All rows are made from the same 15 directions, up to rounding. Whole rows:
[[-10   8   1  17 -17 -32  -7 -22 -22   9 -10  18 -21  30   7 -12  27   0
   11  19 -21 -14   8 -30  16  -6]
 [  6 -26  44 -16   5 -29  -3 -11  14  -5  -6  11  34 -24  11  31  -8   4
  -22   0  21  25 -46  15 -11   5]
 [-27  -3   6  30  10  14  37   6 -12  -1 -27 -27  15  -6  28  -2   3  16
   -5  25   7 -11  -2 -26 -43  32]
 [ 28  24  31   4   6  14 -35  15  -3 -10 -22   1  21 -18   3  12  -3   5
  -10 -35 -31 -69  49  23 -15 -40]
 [-26 -14  30  -7  20 -17  -9 -14  11 -12  -8 -18  23 -23 -14   4 -15  30
    0  -5 -14  -5   9   7  -7  10]
 [ -3  34   6  20  15  -8  -2   5  -6 -51 -25  28  17  24  27   2 -11  11
   -5  22   5   4   4   9  -5  -2]
 [-23  -5 -26 -35  -9 -28  27   4  -1   4 -29 -67  15 -12  18 -40   6 -17
   38 -20  32  48  57  -3  -2  22]
 [ 30  56  37  26  -2 -26  14  19  19 -51  -7  32   6  48  -8  47 -38  -3
  -13 -15 -46  20  13  58  26 -10]
 [ 35   5  38 -10  20 -12  16 -27  19  -5 -40 -14  30 -15   9  21  -7  -1
  -10  13   8  26  13  -1 -20  -6]
 [ 18 -12   1   7 -13  11  -8  14  -8  -3   5  10 -11  18 -18  17 -14 -17
  -12 -32 -10   2   4  17  -7  -4]
 [-29  27  -7  -8   8 -22 -24   0  12 -19  32  17 -17   5 -16   1   9  20
  -10 -10 -18  -5  20  17  41  11]
 [ 48 -11  33  -9   1  -6  17 -11   4  -1  -8  66  21  24   3  37 -15  -6
  -42   0   2  31 -11  17  -6 -22]
 [ 15   9 -27   8  -8  39  16   8 -17  30   9  -6 -17  -4 -23   4  18 -19
   -1   6  -5 -18   9  -7 -21  11]
 [  9  45 -18  11  -5   9 -32  13  -6 -12   2 -22 -18  -7  -6   1  20 -19
   18   9   0 -26  -6   5   6  -2]
 [ 11  27 -12  22  -9  14 -29   5  -3  -3   2 -11 -24 -13 -16  -2   9 -11
   20 -24 -33 -52  22  10  10 -11]
 [ 17  44 -22  -2  26  51   8  12  20 -14   6 -41   1 -26   5 -16 -11   6
   31   4  -9  -7   5  31  -9  13]
 [-13 -18   7   2   8  -9 -16  12  -6 -34 -25  12  22  15   7   0 -23   4
  -17   2  31   9  12 -13 -10 -19]
 [  6  24  -8 -25   4   2 -34  21  15 -15   2 -56  -2 -23  38 -20  11 -10
   20 -20  29   2  -4  16   8  -2]
 [  7   1 -14  19 -16  14 -17  18 -43 -19 -14  15   6  20 -29  18  -6 -30
    8  13  12   4 -32  11 -38  11]]

Rows cut short, each followed by the rest of it:
[-33  -2  -1 -16 -14  -6   6  43 -28  -2  18   9  22   7 -12  24   7  -3
 -34 -23  14   8   7] | [ 32 -25  37]
[  9 -15  15 -37  41  19 -33 -39  10   6  12   2   5 -18 -13  -8   5  32
 -14  18   4   8  -7] | [ -9 -12   0]
[  9  40  10 -15  -6 -16  17 -12 -20  23  -2  12  17   7 -33  11  22  -1
  14  20 -39  -6  27] | [22 -4  7]
[  8 -24   7 -24  24  -2 -57 -37   0 -37   6  16  -9  -7 -16   0 -12  14
  -6 -35  -2  31  -6] | [30 -7 23]
[ -9 -50  12  -6 -23  -6  19   2 -11  37   1   8   9  13 -21 -19 -24  10
  16 -36 -41 -21  33] | [ -2   5 -31]
[  6   2  26  32  10   5  67 -13  11   1 -39 -48  30  -9 -16  22 -34  -3
  36  55  -9  37 -46] | [ -4 -40  29]
[-13 -18  -1 -26   6 -21 -53 -27   3   2  30   7 -11  -8 -70   6  -1   2
  13  18   0  16 -35] | [-2 26 -6]
[-10  15 -19   0  -5   9  -3   0 -14  11  21 -12 -28  13  -4 -10  22   1
   6   2 -13  -1  -2] | [-1  0 27]
[ 31  16  28 -18  11 -17   9 -23  33  25 -22 -43  23 -38 -12  15   8 -14
  16  43  17  11 -14] | [-21   6 -27]
[ -2  -2   5  15 -22 -22 -20  11   4  -4   8   4 -15  16   2  -4  -8  -8
  19 -10 -14 -16 -21] | [ -1  34 -30]
[  7  16  -4  24 -10  -2  -3  10 -26 -28 -42 -15   7   8   7   9   1 -25
   8  -9   8   1  20] | [  5 -34  16]
[ -1  20 -40  -1   9  19  23  11  19  -8   1   4 -23  19  37 -43  -3  10
  -2 -24  -1  -4  83] | [-13  35 -21]
[-14 -19   1   1  13  28  19   8   0  15  10 -28 -18  45 -17 -22 -25  26
   1   6 -24   5  30] | [-27  -4 -10]
[  2  29  -2  14  12 -12 -22 -26  25  -9 -16 -20 -11 -51  14  -1  27  -1
   7   2   2 -36  18] | [-17  19  -2]
[-19  17  17  22  -8 -39  30  23  14 -31 -33 -13  22  16 -11  20 -31  -7
   0  -4  -4  13  43] | [  4  16 -11]
[ 33 -20  21 -26 -39 -30  24  23   0  26   4  17   8  32  27  11  -5 -26
 -15 -47   1  31   9] | [ 25  16 -26]
[ -4  36   4 -25  15  13  -7  18   5   2  13 -27  22  -1 -15 -17  -9  18
  32  23 -18 -14   4] | [ 23   6 -19]
[ 46  38 -14 -15  -7  18  -6  13 -23   8  -9  30  16   6 -60  41  14 -44
 -23  19  16   5  29] | [ 15 -20 -16]
[-14   4  -5  -3  11  21 -26  20 -25 -35  -5   8  27 -20  19  -2  -2   9
  -4 -18  14 -16 -12] | [ 37 -41  28]
[ 25  32 -40  -1 -16  28   4   2 -29  30   4   3 -19   6 -25  -3  36 -34
  13  22   2 -12  14] | [ -9 -11   2]
[-33  13 -39  32  28  49  38   6   0 -16   5   6 -16  16 -15 -21 -19  31
  -5  19 -18 -13  48] | [-19  -7  21]
[ -3 -30  21 -10 -20 -11  40   0  -9  42   3 -26   9  -5  -7  16   5  -7
  -1 -13 -11  22 -17] | [  8 -26  33]
[ -9  -7  20 -13  20   7  10 -23   0   3   8  11  21  -8  25 -25  -9  45
  21   6 -33  -6 -21] | [ 24 -11  13]
[ 28  -5   7 -28  -2   0  -2 -12   8  18  12 -10   5 -16  -4   8   5 -14
  11   2   9  31 -41] | [22 -3  8]
[  4 -16  -8 -18 -19  12  52  24  16  54  30 -18   5 -15  11   2   6 -12
  -3  -1  14  13 -26] | [3 6 3]
[-25   8 -33   6  -5  12 -18  21   1 -10  23 -27 -27  -9   0 -15   7  -5
  12 -18   8  -9  -5] | [ 5 13 21]
[ -6  -1  -9 -16  13   0   2 -12  24  13  12  13   6 -30  -2 -13   5  14
  -4   4   5 -16  22] | [-10  28 -21]
[-22  26  -3  23  -9  15  21  34  -9  12  23 -41 -25  23 -40  31   8  -7
 -15  11 -18  -3  -2] | [ -3 -14  40]
[ -9   5   0   0   7   5  14   0   7  -7  13  -4  -4   5  20 -14  -9  20
  12 -11 -20   8  -7] | [21  5 19]
[-17  45   1  10 -14 -41 -26  20  -4 -37   0   6  15 -18 -13  32  13 -23
   7  10  14  -3 -32] | [33 16 16]
[-18   8 -11   5  -1 -25   3 -22  27  21  14 -26 -30 -16 -15  -4  22  -3
  12  31   5   3  -9] | [-42  43   0]
[ -8 -16   5 -52   3  11 -24  39 -20   5  -4 -40  35 -16 -11   9   7 -10
 -31 -33  45  10  36] | [ 15 -46  10]
[-41  17 -19  -8   1 -11 -20   7 -19  -6  23   4 -14  16 -12 -16  20  17
   0   5  -9 -11  17] | [-2 12 20]
[-18  19  -9   6  13   8   3  12   8 -26  17  -3 -17  25  36 -17  -5  23
  -4  -4  -5  12  -2] | [10 12 20]
[ 28  21  -7  -5  -9 -37  46 -32  11  -9 -22  -6 -11  15  20   9  10 -29
  12  -4   6  85   9] | [19  9 45]
[-50   2 -20  21 -20 -55  -4   8 -12 -38 -14  52  17 -35   6  25  23 -16
 -32 -27  34  -9  25] | [10 13 34]
[ -5  -4  17   9 -15  -5 -28  22 -10   2  19 -10 -11  16   4  14   4  -5
  -3   5   2 -13 -58] | [ 0 -1 -4]
[ -5  -5 -10  17 -11   1 -23   8 -27  -9 -27 -22 -13  32 -24 -12  -6 -16
  18   7   0 -12  27] | [-32 -12 -22]
[-22  15   7 -25 -10 -28 -67 -16 -57   0  10 -10 -27  39  47 -36  62  18
  12  -1 -13 -12 -16] | [ -5 -16  32]
[ 30  25 -11  24  29  19  16 -43  16  -9 -25  40 -18  -2 -43  25   4  -1
 -38  16 -15  -6  80] | [-29   3  -6]
[ 12  40  -2  37   9   7  12   0   5 -26  -6  42   5  10 -13  25 -10  -3
  -3  48  -6  -8 -26] | [ 2  8 -9]
[ 22  28   2 -32  53  36 -11 -16  10 -29 -21 -22  32 -25   8  -9  -7  20
  -1  22  23  23  21] | [ 17 -37  13]
[ 10  20   5 -23  23  14 -12  -6   8  -7  23  -9 -24  37  20 -18   2  26
  -8  -1 -16  23  11] | [8 9 7]
[ 14  14  12  54 -14  17  20  17  18 -13  26   1 -39   2  20  37 -11  -5
 -11 -36 -41 -13 -52] | [38  4 40]
[-11  15  28 -14  23 -29  -9 -21  13 -12  -6   9  22  -2  12   0   5  28
  -4  37   3   6  -8] | [-9 12 -9]
[ -6 -28  42  -7   9 -30  38 -24  32  23 -30  -3  48 -50  31  -4  -9  26
   1  -2  -5 -19  20] | [-13   5 -26]
[ 13  24  21  -9 -22 -24  33   5 -18  30  -8  -3   7  39   8   3  17  -5
   7   8 -31   7  22] | [ 6 -1 -4]
[ 41  36  26  -5  20   7   6 -28  -5  -5  -3  29   7  18   5  25  12   8
 -14  38 -16  23 -28] | [ 19 -21  16]
[-23   7   1 -10  -8 -15  -7  30  -1 -22  16 -17   5  19  -8   0 -19   1
  12 -16  -3  22 -11] | [33 11 12]
[ -1 -30 -14 -13 -21  11  42   8 -19  30   2 -33   4  28 -13 -33 -27  -7
  55  -6 -22  36 -11] | [ 14 -14   7]
[  8   0 -15   9 -34  -6  34  26 -30  13 -11   0  -6  44  16   5  10 -35
  -2   7  21  31  -8] | [ -9 -17  10]
[-10 -39  37 -25  11  -5 -39 -20 -23   7  -3 -37   5   7 -14   0   2  19
   0  -1  -4  15 -30] | [ -6 -43  24]
[  3 -33   3 -15   1   9 -25 -26 -49 -15  -6  38   2  46  19 -45 -16  28
  30 -29 -41  11   0] | [ 31 -29  10]
[-71 -38 -47   2 -26  -8  27  41 -11  29  37   3  -6   6 -50   0   1 -14
 -13  27  45  11 -15] | [-43  21   7]
[  7  40 -20  10  19  22   9  -7 -10 -32   2  45  -2  27  38 -25  -1  23
   9  16 -18   1   5] | [23  2 10]
[ -8  -5  36  -7  16  -6 -11  -8 -31 -24 -23  14  32  20 -23  17 -16  24
 -15 -10 -28   5  27] | [ 27 -46  22]
[-15 -21  15 -19  11 -20 -31 -13  17 -11  12 -20  -9   1  -8  -6 -11  15
   1 -10   3  20  -9] | [-5 19 -1]
[ 11 -16  16  -9  14  17  -1 -20   2  17  15  20  10 -17 -19  12  -3  16
  -8  12 -13  -4 -30] | [  9 -14   5]
[  5  28  -6   8 -11 -26  -8 -13 -14 -12 -20  -1 -14  25  20 -13  20 -11
  19  11  -6   6  14] | [-10  11   0]
[  1  22  29  -5  -2  -9  10  18   3  21  13  32  24  28 -23   7 -11  21
  -5  30 -37 -37  16] | [  0  26 -58]
[ 30  41  24  16  11 -11   4 -20  13 -11 -24   8  12   8 -23  18 -10  -2
  19  42 -27  -5   0] | [  1  12 -29]
[ 17 -34 -14  -5   7  31 -19   3  12 -15  29  14 -23  10 -12   1 -31  -4
 -10 -26  12  30 -36] | [17  4  0]
[ 11   9 -15 -26 -13  15 -24   9 -16  25  21   2   7 -38 -25   3  24 -16
   9 -25  -6 -31   3] | [33 -8  3]
[ -4  22 -18  23 -20 -18 -16   3 -18 -14   5  42  -5 -29  18  34  46 -32
 -25  15  40  -9 -55] | [ 4 -4 34]
[ -9 -60  11   1  -7  18  14  -2  -1  42   3  26  31 -38 -11 -10 -17  16
   3  -5  -8 -50 -14] | [-15 -11 -38]
[ -8  29   4   1   7 -16  -5  -2 -27 -36 -36  37  42  -7 -11   9   0   5
  -3  -7 -11 -15  55] | [ 32 -23   8]
[ -7  10   8 -37 -15 -17  -6  45  -5  -2  17   1  26  27   9 -14 -16   4
   8 -28  -6   3  22] | [ 40  20 -31]
[-18  24 -16 -33  26 -15 -13 -23  32   0  16 -55 -16 -21  -8 -20  18   9
  21  34  25  37  -4] | [-19  31  18]
[ -6  -1  -1 -10  12  -2 -27   8  12 -23   5   6   9 -13  10  -4  -8   6
  -8  -4  23  -1  -7] | [  5  11 -13]
[ 22  55 -26   1 -42 -29 -24  24  -3  -1  17   4 -15 -24 -42  39  31 -65
  16 -19   4  -6 -12] | [45 35  5]
[-47  30  -4   5 -14 -25  35  47  25  33  29 -70 -23  28   6   1  21  -2
  -6  54  25   6 -14] | [-57  42  -6]
[ 41   3 -37  32  13  61  12   1  20 -12  -7  38  -9 -32  34  -5  -9 -15
 -11   0  28 -26 -10] | [ -7  -4 -22]
[-39 -16 -18 -19  -9  15 -17  22 -19   8  44  21  33 -36 -48 -22 -24  20
  52 -17 -34 -38 -38] | [63  5  1]
[-24   3 -39 -39  -2 -36   8 -30   9  17   7   4  12 -82  -4   6  58 -23
 -12  -5  58  30  15] | [ 3 11 56]
[  1  49  11 -12  32  40 -45  -4 -44  -9  19   3  12   9 -43  16  23  24
   1  57 -23 -22 -42] | [ 27 -55  35]
[  4  23   6   3  13 -14 -34 -11  10 -17  -4  23  -6  -1  16   3  19   7
 -20  21  14 -22   6] | [-23  22 -27]
[ 18  33   4  -4 -21 -16 -16  30  -1  -1   7  24   6  23  16  -5   2 -11
  10  -4 -12 -29   7] | [ 16  36 -55]
[-11  13   2   2  -4 -29 -17  18   7 -25 -22  -1   1 -19  29  22  25 -15
 -52 -41  36 -14  63] | [-10   4   5]
[ -5 -20 -10  10   7   7   8 -12  12 -11  -4  17  22 -39  -3  -3 -20   0
  22  18  19   5 -50] | [ 7 -2  1]
[ 25  52   0 -40  -6 -13 -21   2  -7  -4  20   0   8 -11  37  -5  34  -9
  22  -9  -1  17 -32] | [62  6 24]
[  5   0  42 -25  -1 -47 -35 -21   8 -14  16   9  16 -18 -24  38   1   0
  -1  -9  -9  32 -58] | [49  9 24]
[-15   2 -25  30 -19 -24 -10  -3 -12 -22  -5  38 -17   8 -34  20   4 -27
  -7   6  12   4   0] | [-12  19   5]
[-12 -36  27 -16 -20 -12  30   5 -34  11  -1  12  47 -25 -46  39 -18  -4
  -2 -58 -34  20  -2] | [ 79 -55  64]
[ 22   5 -16 -26  28  49 -24 -10   1   3   1 -53  -8 -20   8 -27   6   3
  22   6  16   9  -9] | [  2 -32  15]
[ -3  -8 -32  -2  17  -6  29 -46  47   3 -12 -13  -6 -56  74 -57  11  12
  41  14  31  14 -10] | [-29  39  -2]
[ 15  -8  29   7   1   1 -11  11  -4 -12  -7   8   9  21  27  13 -10   4
 -17   4   7   1 -33] | [  1 -16 -13]
[ -3  84  24  -4  20 -22  -1  -4 -32 -32 -22  29  34  32  11  13  27  23
  -5  54 -24  -5  21] | [ 26 -20  19]
[-10 -17 -22  34   1  17  30 -17 -16 -11 -29  11   5 -12  -3 -10 -13  -1
  19   2  -6  -1   9] | [ -6 -28  26]
[-20  14   3  -2  14  -6 -21  -2   2 -13   2 -28  14 -19  -7   1   5   5
  23  51  24   7 -60] | [-7 -6 12]
[ 21  -4  19  -9  -9 -16 -16 -14 -16  -3 -15  -3 -14  38  -7  -1  -2  -4
   0 -35 -32  14  42] | [10 -5 -3]
[ 49  -4   5 -53  -4  54  26  13  -1  80  39 -15  14 -37   0  12  31  -9
 -20 -20  -4 -12  -9] | [ 32 -36   8]
[ 27  14   0  24  21   5  36 -60  28 -11 -22 -55 -30   1  33 -27 -13   6
  69  38 -24  60 -57] | [-4  0 42]
[ 11 -14  11 -12  10  20   2  -7   3  10  22  17 -27  40   3 -17 -15  33
 -19 -51 -55  -6  57] | [16 10 -6]
[-38  36   0  25  -7 -10  32  32 -16   5 -10  -9  25  -1 -11  22  18  -2
  -9  56  13 -26  -4] | [-22 -15  10]
[  8  -3  21  -8   0  -7   1 -10  -6   7   0   3  10  13 -27  11 -10   5
   8   6 -25  10  -6] | [14 -7 -1]
